The first 5 rows are patterns. Each new row is the sum of 2 different patterns, raised or lowered, with some noise. Before adding, each is slid sideways (what falls off one end comes back at the other) and multiplied by a number that may be negative. Names go in the order of the patterns.
Some rows, each with the names of its patterns after it:
[-1.04 -0.32  0.68 -1.07 -0.78 -0.78 -0.10 -0.56 -1.28 -0.98  0.06 -0.92
  0.12 -1.32  1.32  1.18 -1.06 -2.31 -1.36 -0.14 -0.53 -0.25 -0.21 -0.86
  0.95 -0.14  1.46 -0.91  0.00 -0.06  0.70  0.89 -0.70  1.90  1.03 -2.31
  0.52 -0.62  0.04  0.34  2.10]
ros
[-0.10 -0.07  0.85 -0.88  0.04 -0.94 -1.44  0.96  0.05 -2.31  0.16  0.57
 -0.46  0.25 -0.79 -0.22 -0.20 -1.12 -0.09 -0.32 -1.29 -0.67 -1.40 -0.22
 -0.80  0.73 -0.93 -0.15  0.53  2.31 -0.66  0.50  0.36 -0.71 -0.63  0.15
 -1.28  0.27 -1.44  0.52 -0.38]
San
[-0.13 -0.16 -0.50  0.08 -1.15  0.80  0.88 -0.14 -2.11  0.44 -0.98  0.75
 -0.89 -0.36 -0.21  0.26  0.53  1.75  0.63 -0.15  0.90  0.72 -1.63  0.77
 -0.32 -2.31 -0.43 -1.32 -0.25 -0.11 -1.04 -0.38 -0.60  0.22 -0.34 -2.20
 -0.37  1.90  0.84  0.41  0.51]
bere
[-0.62  0.00 -0.67  2.26 -2.31 -0.56  0.04 -0.53  2.31  0.34 -0.14  1.29
  0.10 -0.68  0.08  0.14 -1.35  0.22 -0.42  0.07 -0.91 -0.86  0.27  0.50
 -1.11  0.09 -0.80  0.03  0.46 -1.06  0.27 -1.95  0.55 -0.12 -0.65 -0.16
  0.32  0.12  2.31 -0.07  0.29]
bopir
[-0.12 -0.73 -0.85  0.69  0.19  0.14 -1.27 -0.21 -0.56  0.19  0.19 -0.59
  0.33  1.08 -1.36  0.69 -1.19  0.27  1.51 -0.19  0.72 -0.09  1.40 -2.31
  0.52 -1.00  0.21  0.17  1.07  0.05 -0.22 -0.59 -1.10  0.04 -0.03  0.19
  0.50 -1.55  1.00 -0.84 -0.26]
mazos

New rows. What belongs after each?
[ 1.65 -0.39  1.82 -0.26 -0.56  0.95  2.64 -0.50  1.00 -0.54  1.90  0.71
  0.80  0.01 -0.37 -0.95 -0.57 -0.44  0.22 -0.82  2.48 -0.58 -0.44  2.57
  0.27  1.47 -0.37  1.74  0.75  1.19  0.74 -0.02 -0.11  2.19  0.61 -1.08
  0.25 -0.21 -0.20  0.12  0.04]
bere mazos
[-0.49 -1.23 -0.73  2.04 -0.73  0.70 -0.07 -0.13  0.93 -0.05  0.41  0.07
  0.89 -0.41  1.79 -1.80 -0.76  1.39 -1.26  2.55  0.42  0.08  1.68  0.82
 -1.07 -0.19 -0.05  0.16  0.55  0.35  0.10 -0.75 -0.10  0.06 -0.54  0.59
 -0.46  0.50 -0.08 -0.89 -0.58]
bopir mazos
[-1.65 -1.57  0.09  1.83  1.30 -1.44  0.28 -1.04 -0.29  1.00 -1.74  0.05
 -2.04  1.22 -1.97 -0.08 -1.89 -1.39  0.25 -1.82 -1.56  1.39 -1.43 -0.78
 -0.67 -1.10 -2.44  0.79 -1.23 -0.62 -0.10 -0.03 -0.04 -0.91 -0.48  1.06
  0.36 -0.55 -0.46 -0.85  0.28]
ros mazos
[-0.58 -0.50  0.48 -0.87 -0.27  0.10 -0.34  0.76  0.18  0.14 -0.35 -0.73
 -0.50  0.73 -0.95 -0.26 -0.15  0.00  1.71 -0.51  0.23 -0.01  0.32  0.42
 -0.04  0.53 -0.65  0.87 -1.29  0.18 -0.87 -0.35  0.21  0.70 -0.48 -0.06
 -0.61 -0.55  0.33 -0.41  0.29]
bopir mazos
[-0.39 -1.62 -0.37 -1.78 -1.14 -0.18 -0.26  0.00 -0.14 -1.46 -0.12 -1.48
 -0.28 -0.22 -0.82 -0.94 -0.61  0.07 -2.40 -0.65 -1.77 -0.42 -1.36 -0.55
  0.09 -1.22 -0.93 -1.60 -0.96 -1.58 -0.30 -0.34 -2.07  0.13 -0.98 -0.62
 -0.85 -1.00 -0.72 -0.02 -0.76]
ros mazos
[ 0.16 -0.01 -0.15 -0.51 -1.42 -0.22  1.51 -0.78  0.64 -0.90  0.90 -1.31
 -0.14 -0.96 -0.66 -1.34 -0.23 -0.26 -1.08 -1.27  0.06 -0.91 -0.37  1.04
 -0.02 -0.34  0.07 -0.82  0.08 -0.37 -0.35 -0.98  0.12  1.21 -0.15 -2.24
 -0.99 -0.92 -0.64 -0.19 -0.63]
bere mazos
[ 2.40  2.11  1.03  0.40 -1.40 -0.11  0.15 -0.36 -0.98  0.40 -1.50  0.49
  0.75 -0.21 -0.42 -0.96  1.03 -1.14 -1.16  1.32  0.31  0.33  0.31 -0.37
 -2.21  1.46 -0.12  0.63  0.45  0.60  0.87  0.07  0.18  0.74 -1.01 -0.03
  0.37  0.10  0.83 -0.77 -2.86]
ros bopir
[ 0.25 -0.84 -0.76  0.76 -0.55 -1.00 -0.49 -0.22  0.23 -0.87 -2.14  0.27
  1.07  1.15 -0.28  1.84  1.29 -0.66 -1.76 -0.73 -0.51  0.67  0.82 -0.06
 -1.85  1.46 -0.39  2.11 -1.12  0.13  0.20  1.10  1.51  1.18  2.28  1.09
 -0.87  1.58 -1.30  0.98  0.49]
ros bere
[-0.32  1.39  1.04  2.53  1.00  1.48  1.33  1.20  1.20  0.97 -0.23  2.84
 -0.70  1.03  1.15  0.79  1.73  0.14  0.94 -0.46  2.96  0.74  0.95  0.49
 -0.36  0.36  0.67  0.92  0.76  1.18  1.07 -0.44 -0.14  1.72  1.79  0.16
  1.46  0.66 -0.40  2.12  1.69]
ros mazos
[-0.65 -0.49 -0.55 -0.91 -1.24 -0.90 -0.80 -1.19  0.12 -0.80 -1.02 -1.16
 -0.71 -1.69 -0.54 -1.48 -0.72 -0.88 -0.65 -0.06 -0.06 -0.53 -0.42 -0.36
  0.05 -1.69 -0.30 -1.25 -1.79 -0.86 -1.76 -1.94 -0.73 -1.73 -1.21 -1.10
 -0.57 -1.29 -1.62 -1.19  0.63]
San bere
[-0.11  0.15 -0.98  1.70 -1.95  0.38  0.80  0.57  0.31 -1.79 -0.83  0.05
 -1.12 -0.89  0.72 -0.02 -1.02  0.81 -1.17  0.42 -0.57  1.67  0.19 -0.10
  0.15  3.10 -0.42  1.30  0.40 -0.80  0.66 -0.02  0.99 -0.11 -0.99  1.38
 -0.01 -0.18  0.11 -1.26 -0.51]
San bopir
[2.69 3.35 1.62 2.40 1.64 0.52 2.00 1.65 2.16 2.51 0.82 2.75 1.48 2.07
 2.03 0.84 1.64 3.45 2.62 2.55 1.57 1.87 1.65 2.17 2.52 1.36 2.64 3.17
 1.31 1.77 1.61 1.93 3.60 1.76 2.63 1.94 3.37 0.84 3.39 1.75 2.28]
bere mazos
[ 1.63  0.58  0.84  1.91  0.99  3.44  0.02  1.00  2.60  1.06  0.30  0.96
 -1.33  1.17  0.93  1.60  1.40  1.73 -1.12  3.78  1.83  1.45  1.57 -0.90
  0.34  1.43 -0.33  0.72  0.63  1.16  0.50  2.03  1.04  1.67  0.84  2.43
  1.57  1.39  0.28  2.16  0.96]
San bopir
[ 1.49  1.80  1.55  1.36  1.79  2.01  2.15  1.02  2.11  1.00  1.60 -0.01
  1.00  2.49  3.64  2.78  1.43  1.74  1.11  1.59  1.56  0.80  1.78 -0.01
  1.23  1.50  1.03  1.07  0.12  1.64 -0.42  0.51  3.59  1.64  2.14  1.25
  1.50 -0.33  1.71  1.97  0.59]
ros bere
[-0.75  0.99 -0.32 -0.11  0.71  1.03 -0.22 -0.28  0.51  0.78 -0.22 -1.66
 -0.66 -0.57 -1.01 -0.60 -0.18 -0.27 -0.07 -0.02 -0.07 -0.14 -0.54  0.13
 -1.08  0.47 -0.84  0.24 -0.05 -0.48  0.15 -0.57 -0.55 -0.72  0.06 -0.65
 -0.31  1.19 -0.87  0.89  1.68]
ros bere
[-0.75 -0.07  0.99  0.53  0.28  1.36  0.23  0.49  0.70  0.24  0.50  0.38
  0.56  1.84  0.04  1.14  0.16 -0.29  1.39 -0.65  1.95 -1.21  0.70  0.70
  0.21 -0.54 -0.56 -2.03 -0.81 -0.78  1.77 -0.20  0.93 -2.25  2.23 -0.34
  0.49  0.66 -2.68  0.16  0.52]
ros bopir
[ 0.73  0.24  0.75  1.22  1.65  0.19  1.57 -0.07  0.60  1.00  2.86  0.03
  1.43  0.24  1.27  0.27  1.80  0.01  0.92 -1.15 -0.72  0.97 -0.54  0.08
  1.40  1.38  0.73  3.37  1.06  1.76  0.21  0.73  1.70  1.39  1.90  0.45
  0.92  2.56  0.68 -0.11 -0.81]
bere mazos
[-2.54  0.21 -0.27 -0.84  0.36  0.71 -0.99  0.20  0.05 -0.61 -1.01 -0.29
 -1.39 -0.44 -1.66 -0.96 -0.04 -0.39 -0.12 -1.38  0.55  0.05 -1.01 -1.95
 -1.33 -0.12 -1.31  0.02 -0.88 -1.02  0.32 -0.75  0.40 -0.64 -0.09 -0.25
 -0.26  0.37 -0.98  1.32  0.63]
ros mazos
[ 0.01 -1.98 -1.12 -1.03 -0.69 -1.29 -2.72 -2.45  0.71 -0.53 -0.28 -0.66
 -0.67 -2.34 -0.01 -0.55 -1.78  0.02 -1.59 -1.22 -2.55 -1.34 -1.71  0.09
 -1.60 -1.20 -0.35 -0.97 -0.29  0.43  0.03 -0.57 -0.46 -0.75 -1.52 -0.46
 -0.59 -2.85 -1.41 -1.37 -1.32]
bere bopir
[-0.89 -0.02 -0.11  0.17  1.09 -1.77  1.31  1.76  1.41  0.95  1.57  1.09
 -0.19  1.52  1.54 -2.26  1.65  0.73  0.46 -1.18  2.67 -1.26  1.00  0.26
 -0.63 -0.31  0.27  0.84  1.76  0.03 -0.20  1.49  0.56 -0.87  0.23  1.32
 -0.80 -0.61 -2.38 -0.76  0.41]
ros bere
